The rows come from 5 hidden closed curves, with some noise, and rows from the same curve form a group. Each curve winds through 8 dimensions. The rows are also pushed far along 4 directions, which tell nothing about the answers.
(in the rows, 128 means zero)
Known rows, each followed by its group:
[129  90 141 134 151 159 153 143  92 145 138 105 164 152 171 156 124  85
 108 110]  bub
[105 130  92 165 124 182  95  81  96 118  91 175 126 132  94  68  81 134
 107 136]  bub
[119  67 138 181 140 142 128 154 111 179 168  84 193 151 137 132 109  98
  98  98]  regu
[153  96 127 142 134  90 166 186 137 138 180 104 136 182 114 113  99  96
 122 142]  regu
[176 105 137  74 124 162 139 169 133  70 139 100 123 178  94 132 128  95
 163 145]  Nabog
[171  67  97 100 121 192 156 165 126  94 153  73 180 181  66 123 128  73
 110 180]  bub
[144 134 151  85 108 105 143 191 181 108 156 103 128 129  91 188 179 107
 134 156]  regu
[124 110  91  57 117 181  98 145 133  75 105 117 108 153  91 133 158 120
 125 136]  bub
[118  72 101  87 156 193 147 137  92 169 114  83 179 105 174 142 155 106
  98 120]  zat
[ 93 139  89 192 129 127  87  77  96 166 103 204 108  87 185 124 115 139
  86 100]  zava
[137 119 164 172 129  73 136 157 151  90 141 165 107 166  27 101 108 154
 176 158]  bub
[163 157 142  78  95 152 135 154 157  61 130 119 102 140  75 155 152 111
 149 159]  regu
[164 131 101  75 100 133 142 175 160  60 135 107 125 140  62 143 138  84
 136 173]  zava
[110 117  95 156 111 193 104 102  90 111 109 187 103 134  95  94  84 122
  84 148]  bub
[ 99 141  92 197 118 107  86 103 107 115 111 202  79 130  97  91  96 164
 126  93]  bub
[132 127 139 133 144 149 126  82 100 123  77 132 151 101 140 155 163 159
 161 127]  bub
[161 206 138 118  94  86 121  98 150  84 111 157  62 125  94 114 128 172
 182 154]  zat
[127 192 168 140 120  69 125 115 168 114 112 142 112 119 132 166 166 147
 152 125]  zat
[141  84 127  77 145 118 157 149 146 108 137  69 164 132 148 182 191 114
 117 141]  Nabog
[147 140 142 137 111  57 151 168 176  71 154 133 118 157  54 157 140 129
 156 172]  zava
[134 143 144 175 141  91 157 123  99 124 118 158 119 116 130 141 112 132
 157 120]  bub
[155 134 158 130 106  59 176 190 191 108 190 109 117 162  71 160 157 133
 135 175]  zava
[141 134 132 174 124  59 181 199 180 135 170 129 160 148  42 125 117  87
 127 183]  regu
[129 152 163  74 137 121 112  90 147 101  93 117 114 108 174 174 197 163
 155 119]  zat
[ 80  91 109 153 156 176  78  84  69 144  84 187 116 148 141  78  84 150
 116  96]  bub
[138 104 122  98 129 181 101 147 136 110 117 106 171 154 135 144 141  47
  98 128]  zava
[116 144 124  53 155 156 144 122 140 126  93 100 149  94 172 145 175 109
 132 126]  zat
[110 122 133 189 150  53 180 165 160 182 163 136 170  90 138 162 152 117
 109 144]  regu
[115 128 141 108 151 105 116 124 136 140 108  98 146 129 150 133 159 151
 161  95]  bub
[110 142 171 167 124  61 125 165 157 117 150 170  97 135  90 145 122 134
 130 121]  zava
[172 145 102  88  99 185 110  92 142  66 108 130 119 154 102 125 149 112
 127 177]  zava
[111 117 117  66 157 120 145 136 124 174 121  72 162  89 218 166 172 120
 123 104]  zava
[144  94 138  57 144 175 133 145 143 152 147  62 168 168 183 149 166  96
 102 139]  regu
[103 104  97 225 126 124 114 114  96 174 137 171 145 105 145 127 104 117
  73 103]  zava
[ 88 110 141 122 138 145  88 113 117 166  93 136 143  96 159 168 163 152
 119 105]  regu
[143 139 137  43 126 199 130 129 157  98 109 123 118 164 100 105 157 111
 112 186]  zat
[141 120 126 178 111 137 107 127  93  99 137 185  79 155  99 101  74 131
 141 110]  Nabog
[122 114  78 189 131 130 117  82  85 150 126 138 141 101 172 111 101 137
 106  92]  zat
[108 146 101 166 132 116 129 119 102 141 128 156 111 126 161 107  82 104
  96  94]  Nabog
[129 119 150  66 112 154 133 189 176  91 146 108 129 147  69 156 156  95
 116 163]  regu
[123 143  98 142 136 106 113 102 115 128 107 153 109 119 128  82 102 157
 157 120]  bub
[135 100 144 119 138  79 154 175 132 133 150 104 133 125 145 191 173 135
 142 116]  bub
[157  98 137 116 112  92 157 189 159 106 171 106 120 143  67 156 155 138
 142 155]  zat
[138  99  79 135 123 169 116 130 126  89 127 157 130 170  74  75  92  93
 104 166]  Nabog
[130 113 184 109 150  91 181 175 162 127 147 110 148 132 110 174 176 130
 139 153]  regu
[148 139  99 138 119 157 109  79 128 118 111 134 143 139 121  88 109 126
 125 154]  zava
[130 153 120 119 115 148 111 101 137 128 112 140 120 130 157 149 158 125
 102 139]  Nabog
[105  97 126 182 131  91 117 185 146 191 177 130 156 173 125 121 100  87
  84 119]  regu
[132 117 127  75 149 175 155 138 112 122 128  99 134 132 173 137 148  96
 116 112]  zat
[156 109 129 193 118 108 163 160 158 145 187 100 179 173  82 112 112  89
  97 161]  zava
[129 138 111  94 150 141 116 113 130 108  99 151 125 141 134  98 120 116
 152 141]  Nabog
[135 114  98 191 139  79 145 106 129 154 154 122 158 130 153 105 111 132
 108 125]  Nabog
[ 78 100  93 124 123 211  56  75  81 145  90 149 122 132 160 118 108 139
  70  98]  zat
[174 161  97  97 104 135 126  74 147  46 109 145  84 141  79  80 124 154
 151 185]  Nabog
[128 109  67 106 115 201 105 114  91  96 109 138 121 120 129 119 104  90
  94 125]  zava
[114 165 177 145 153  51 160 122 162 155 104 149 142  97 112 126 148 165
 176 153]  regu
[ 99  92 137 126 142 159 118 167 125 165 144 100 174 163 134 127 111  80
  88 117]  regu
[119  55 127 153 157 144 138 157  83 168 149  82 186 136 163 150 114  93
 117  79]  Nabog
[136 124 153 183 140 114 157 143 125 127 167 154 115 163 117  86  95 120
 113 118]  zat
[129 141 130  98 152 150 113  73  85 107  63 140 117  94 174 122 133 155
 185  94]  Nabog
[ 97 126 127 161 154  80 138 122 123 190 127 125 161  58 184 151 141 147
 138  92]  regu
[129 103 136  73 136 161 138 149 127  77 140 131  91 145 124 112 130 122
 115 119]  zat
[127  88 121 108 144 211 110 116 119 134 136  93 168 193 141  84 102  79
  75 132]  Nabog
[137 134 174 165 130  65 120 112 151 124 113 164 116 114 109 167 178 189
 174 142]  Nabog
[136 121 129 110 124 159 130 149 152 125 157  82 160 183 136 129 133  67
  87 132]  zat
[136 184 131 123 105 119 136  93 119  89  96 151  86  69 110 139 134 168
 161 132]  bub
[136 139 138  90 123 187  98 106 136 126 111 130 123 140 135 101 135 109
 107 141]  zava
[144  93  86 108 129 191 134 122 106  73 161 149  90 165 114  39  67 104
  93 129]  zat
[107 143 127 152 141  74 145 154 129 156 139 126 135 111 168 156 129 105
 117  95]  Nabog
[ 82 140 107 129 139 148 103 111 115 142 105 156 132 120 169 121 108 100
  92 108]  zava

New rows. What belongs after each?
[140 143  89  77 125 188  97  90 129  61  79 170 100 152  87  61 103 113
 141 172]  Nabog
[ 83 140 121 209 136  50 101  81 120 168 105 177 123  64 156 145 139 194
 138  92]  zat
[154 157 131 136 110 116 127 161 163 121 144 138 118 135  96  92 106  79
 125 138]  zava
[102 149 154  93 143  92 128 162 144 141 107 124 127  86 165 171 158 104
 141  96]  zava
[123 133 124 150 144  78 150 155 141 169 153 113 151 139 136  93  91 106
 134 126]  regu
[110 129 157 124 145  87 138 156 149 121 111 150 131 121  71 133 135 140
 163 152]  bub
[105 103 135 185 128  57 140 198 157 156 185 137 129 161 102 128 110 112
 102 112]  bub
[165 104  93 105 126 133 130 143 156 112 150  84 172 173 123 118 128  74
 122 165]  zava
[118 104 153  33 158 140 139 136 135 145  99  96 143 111 188 201 215 140
 131 143]  regu
[133 125  92 144 128 112 117 121  97 148 108 135 121 113 149 129 115 137
 141 120]  regu
[107  90  94 159 135 145 130 140 107 140 138 123 157 126 116 110  88 106
  96 117]  zava
[123 129 119 235 112 106 110  90  82 161 149 176 102 125 170 125  88 153
  99  81]  Nabog
[ 96 197 140 119 133 108 100  90 144 108  66 180 100  90 113 108 118 147
 158 135]  zava
[128 160 176 132 119  70 149 186 199 103 142 129 141 148  59 169 156  97
 139 163]  zava
[130 114 148 135 142  66 162 154 136 145 133 119 137  77 142 196 178 157
 159 122]  regu
[145 109 145  98 119 118 140 167 143 137 167  71 137 150 142 156 143 112
 116 122]  Nabog
[109 151  79 196 105 122  96  93 105 149 117 166 117 118 121 100  84 138
 103 118]  zat
[ 84 142 135 214 132  71 121 126 140 173 144 191 119 124 127 121 108 144
  94 121]  zava
[150 130 105  78 131 161 127 143 157  76 114 132 134 170  77  83 121  88
 139 178]  Nabog
[116 142 119 207 133  46 125 106 125 132 132 173 123 118 141 138 104 146
 143 114]  zava
[118 114  71 179 106 139 106 136 120 151 153 125 148 157 107 102  78  94
  75 132]  zat
[114 141 117  73 128 132 129 160 165 116 124 116 141 143 125 139 140  81
 109 154]  zava
[115 174 155 128 138 112 111  90 147 152  90 160 120 127 150 116 145 149
 139 143]  regu
[131 127 127  84 120 125 130 137 143  71 118 119 120 142  97 164 151 124
 144 157]  zava
[147 103  91 184 120  83 144 140 147 144 185 119 146 154 113  92 101 114
  94 149]  Nabog
[147 133 153 177 137  65 150 167 142 136 159 106 157 144 129 127 102  86
 149 101]  zava
[112 190 115 104 110 117  94  78 131 117  58 152 107  69 128 166 172 171
 157 139]  zat
[163  54 106 101 137 191 138 184 103 114 175  70 166 203 131 116  95  52
 110 117]  Nabog
[101 161 138 128 128 174 100  61 122 127  80 174 123  93 139 116 139 158
 121 138]  regu
[139 117 131  96 116 201 101  78 104 101 111 129 111 114 146 126 140 162
 130 120]  regu
[128 138 140 106 106 115 105 166 172 114 135 144 105 162  67 130 136 121
 126 170]  regu
[169  94 116 174 106 152 131 154 122 107 177 115 137 184 102 105  86  72
 100 125]  zava
[117 100 105  71 107 185  91 146 144 118 121  91 146 156  99 148 147 100
  89 151]  zat
[119 138 126 154 132  60 120 143 158 111 124 193  98 122  86 115 127 152
 155 148]  Nabog
[110 173 147 185 137  60 137  80 130 107  93 172 110  93 135 130 131 161
 148 111]  Nabog
[146  72 141  94 132 153 175 190 144 106 180  88 150 163  90 137 136  92
 102 163]  regu
[139  97 135 148 136  87 138 156 121 116 144 134 121 128 106 137 121 142
 165 113]  Nabog
[136 120 125 131 151 144 149  86 102 154 103 107 168 108 166 126 138 136
 141 131]  regu
[ 91 115  87 215 130 120 116 111  63 180 128 183 107  97 153  99  67 148
 101  82]  zat
[139 143  87 114 123 158  90  61 111 100  85 154 118 125 153  92 108 130
 133 141]  zava
[116  94 143 242 141  99 149 138 114 183 169 147 170 148 130 132 109 117
  88 115]  regu
[154 150 167 122 111 145 140 118 157  84 148 144 104 150  77 100 121 144
 140 162]  regu
[111 150 118 132 125  96 112  98 141 152 109 157 113  95 164 158 168 158
 112 133]  Nabog
[128  83 130 139 138 174 139 138 114 149 142 105 174 155 142 150 141  96
  85 135]  regu
[124  96 149  81 150 179 136 132 119 151 105  81 183 124 171 203 200 105
 108 132]  regu
[175 161 111 182 113  75 147  87 146  68 140 167  91 156  85  73  98 147
 150 161]  Nabog
[ 97 139 139 153 129  87 103 145 142 166 125 158 120 134 139 137 125 127
 119 118]  regu
[105 125 105 109 144 190 108  85 100 135  69 137 155 111 136 118 133 126
 120 132]  bub
[100 118 133  59 159 179 113 143 117 181  90  78 178  81 214 157 164  76
 104  88]  zava
[162 131 168  96 127 127 135 138 145 120 136  81 143 159 125 146 150 127
 160 137]  regu
[109 163 165  94 143 157  91  51 125 107  51 156 111 103 149 140 173 177
 156 128]  Nabog
[123 130 108  88 116 186 111 129 139 123 131 104 133 153 140 127 146  99
  83 130]  bub
[114 129 132  35 150 159 106 126 142 125  92  80 147 136 157 140 178 134
 150 113]  bub
[167 115 116  89 106 128 147 163 145  77 147 118 105 134  71 142 142 132
 149 169]  regu
[143 132 144 151 115  67 140 159 193 126 152 106 161 142  67 153 169 134
 137 169]  zat
[112  98 111 176 128 163 115 129 103 192 143  99 185 157 157 141 119  94
  71 111]  zat
[146 115 117 129 112 148 135 168 156 117 186  82 155 207 113 109 103  57
  77 139]  zat
[113 138  96  76 126 190 130 114 125 101  91 152 121 108 102 112 129 113
 110 169]  regu
[171 106 115 112  94 175 139 165 144  86 167  96 139 165  81 151 140  87
 110 159]  regu
[123 143  83 133 115 162 101  83  97 120 112 166  92  94 137  76  82 149
 127 117]  regu
[134 145 112 197 119 113 145 120 118 126 130 182 108 120  71  78  88 144
 129 149]  zat
[ 96 120 152 130 160 139 134 107 106 181 107 130 160 104 183 136 127 124
 112 120]  bub
[156 115 133 130 113 160 131 150 123  80 133 120 129 166  67 107 100 101
 149 140]  Nabog
[130  90 107 165 117  86 132 167 165 135 176 102 160 148  89 131 129 113
 102 142]  zat
[107 131 144 196 124 102 118 125 114 188 127 126 158 124 151 172 142 136
 112  99]  zat
[145  77 125 111 128 184 123 140 140 115 155  93 163 200  97  99 119  88
  93 157]  Nabog
[123 140  93 107 111 166  94 133 113  88 125 171  72 146 110  58  53  90
 107 115]  zava
[103 144 110 161 133 115 103 111 118 143 136 171  96 154 141  66  77 136
 117 108]  bub
[113 159 131 193 122  78 144 125 130 164 140 143 130  90 141 137 120 137
 112 108]  bub
[147 175 152  76 130  79 149 152 177 110 117 111 118 116  97 123 146 135
 185 163]  regu
